There are 5 ways to turn a row about zero (a turn may also mirror it). The second row of each pair is the first, turned, with some noise.
Some pairs, each with its turn after it:
[ 18   1 -27  -3]
[ 2 29 11 -8] => dodal

[  3  10 -14   6]
[12  0 16  1] => Zusi

[ -6 -24 -17 -13]
[  2 -28  20   1] => pumo

[-27 -21 -29 -11]
[-34   5 -11 -30] => nebi

[ 17  14 -19   4]
[ 12 -16  -8 -21] => sibu

[ 29 -23 -21 -20]
[  2  28   6 -38] => dodal

[17 28 13 -6]
[ 21  15 -22  17] => dodal

[-8 11 22  6]
[ 17 -16 -11   6] => nebi

[17 26  6  8]
[-8 29 -9 10] => pumo

[  9   3 -21  17]
[ 10 -16  22  -6] => Zusi

[ 16  19 -10  27]
[-14  25  -7  24] => dodal

[  2  -7 -19  22]
[ -9   2 -25 -15] => sibu

[ 23  18  14 -28]
[-14  31  22 -10] => pumo

[-18  -9  24 -18]
[-14 -19 -28  12] => nebi

[ 30 -15 -24 -24]
[  9  30   5 -35] => dodal

[13 25 20 16]
[36 -6  5 14] => nebi

[ 12 -26  -9 -25]
[ 17  -8 -18  29] => sibu

[ 22 -10 -24  11]
[  2 -19 -29  -7] => sibu

[ 21  -8 -28  13]
[-1 -8  9 36] => pumo

[ -5   5 -24  -9]
[ 21   8 -14  -7] => sibu

[-22  13 -12 -24]
[-8 12  6 34] => Zusi

[  3 -15 -22  18]
[-10   0  25 -16] => nebi

[  3   1  29 -17]
[  7  16  11 -29] => pumo

[ 14 -13 -18  -8]
[  3 -26  -1   7] => Zusi

[ 14   2 -12 -11]
[ 14 -14  -2  11] => Zusi

New pairs, each followed by its turn:
[-22  25 -28  -9]
[ 27  27   0 -20] => sibu

[ 23 -22 -17   7]
[-18  21   1 -21] => dodal

[-15 -15   1 -29]
[-21   0 -16  23] => Zusi

[  2   6  12 -14]
[17 -4 -8 -2] => dodal

[ 21  12   9 -17]
[ 9 15 -2 23] => nebi

[  7  26  23 -25]
[-17  28   6 -27] => pumo

[-23  -8  -5  27]
[ 15 -21 -31   4] => pumo

[-9 16  8  4]
[ 4 23  5  0] => Zusi

[ 13 -13 -15 -24]
[-21  22   1   8] => nebi

[-23  28  -4  21]
[ -8  27  11 -30] => sibu

[ 25 -28  17  20]
[-10 -23  32  21] => nebi

[23 25  3 -1]
[  7 -22  17 -23] => sibu

[-14   9 -14 -28]
[27 -2 20 -5] => dodal

[ -5 -22  15   5]
[ 24  -6   6 -11] => pumo

[  5 -20   1 -11]
[-19  -1   2  10] => nebi

[  3 -10  -4  19]
[14 -6 -7 14] => pumo

[-25 -23  17 -24]
[-34   7 -27  13] => Zusi

[ 14 -10 -30   3]
[ -6 -13  15  29] => pumo

[ 12  15 -13 -13]
[-24   8   9   8] => pumo

[ -8   0 -22  -7]
[ -8 -10  11  17] => Zusi

[-1  9 21 -5]
[-1 -1 24  2] => sibu

[-10   8  -8  29]
[ 18 -12  13 -25] => nebi

[ -9  16 -19  27]
[-18   9  18  28] => dodal

[ -8 -15  28  16]
[-34   3  11  12] => sibu

[-14  -4  13  21]
[-17 -19  -4  11] => dodal

[19  2 27 15]
[-10  -1 -34   5] => dodal

[-10   5 -27 -17]
[-27 -17   7   4] => pumo

[ 1 29 -5 18]
[-1 12  1 31] => dodal

[12  3 17 23]
[ 18 -18  17   7] => nebi

[ 26 -25   0 -24]
[ 7  4 42  4] => pumo

[-21 -25 -26  -6]
[ -8  -8  34 -19] => dodal

[-21  -5 -27   7]
[-17  -8  28   9] => Zusi

[-13  -3  16   2]
[-10  11  11   8] => sibu

[-22  -2 -27 -22]
[-18  -9  11  35] => Zusi

[27 22 10 23]
[  0  37 -15  21] => pumo

[-5 27 -1 17]
[12 21 22 -5] => Zusi

[-28  -5  13 -15]
[ 12 -33   7  -5] => dodal

[-11  26  21 -21]
[-17  17  -9 -30] => pumo

[ 10 -19   0 -13]
[  4   2  -4 -26] => dodal

[-22  20  27 -20]
[10 17 39  7] => sibu

[-13  -2 -22 -28]
[-10  -9   5  34] => Zusi

[-5 15 11  1]
[ 5 18  1 -1] => Zusi

[-19 -10 -16  19]
[ -6  -9   6 -30] => nebi

[ 6  4  2 10]
[10 -3  8  2] => nebi

[-22   2 -24   8]
[-18  -2  29   8] => Zusi

[ 26 -23   0 -21]
[  4  14 -13 -35] => dodal

[27 -9  8 -4]
[-5  2 14 25] => nebi

[ 0  0 10  9]
[-13  -1   7  -1] => sibu

[ 22 -18  20  11]
[-22 -26   2  14] => sibu

[ 7 18 10 -3]
[16 16 -7  1] => Zusi

[-15  27 -27   8]
[ 6  9 38 16] => Zusi

[-29 -13  28  -3]
[  2 -42  -5  -4] => dodal

[  1   4 -29  30]
[  7   4  28 -32] => nebi

[ -3 -29  27 -21]
[-4 -2 11 41] => sibu

[-25 -27  -6  16]
[-21 -23   2 -29] => nebi

[-26  -6 -13  -3]
[-22   2  13  11] => Zusi

[ 24 -15  23   0]
[-14 -28   6  19] => sibu

[-10  -6  27  19]
[-14  20  -4 -25] => Zusi

[ 25  -9   7 -20]
[ 10 -28   3  18] => sibu

[-11 -20 -25 -14]
[-18 -24   7  19] => Zusi

[-25  -7  30  15]
[-12 -37 -10  11] => dodal

[ 21 -27  28  -5]
[ 29  16  26 -10] => pumo

[  6  17  -7 -22]
[26 -5  8 -2] => sibu

[ 24 -26  -2  -8]
[ -7  11 -10 -30] => dodal

[  9 -13  24   7]
[ -4   1 -20 -21] => Zusi

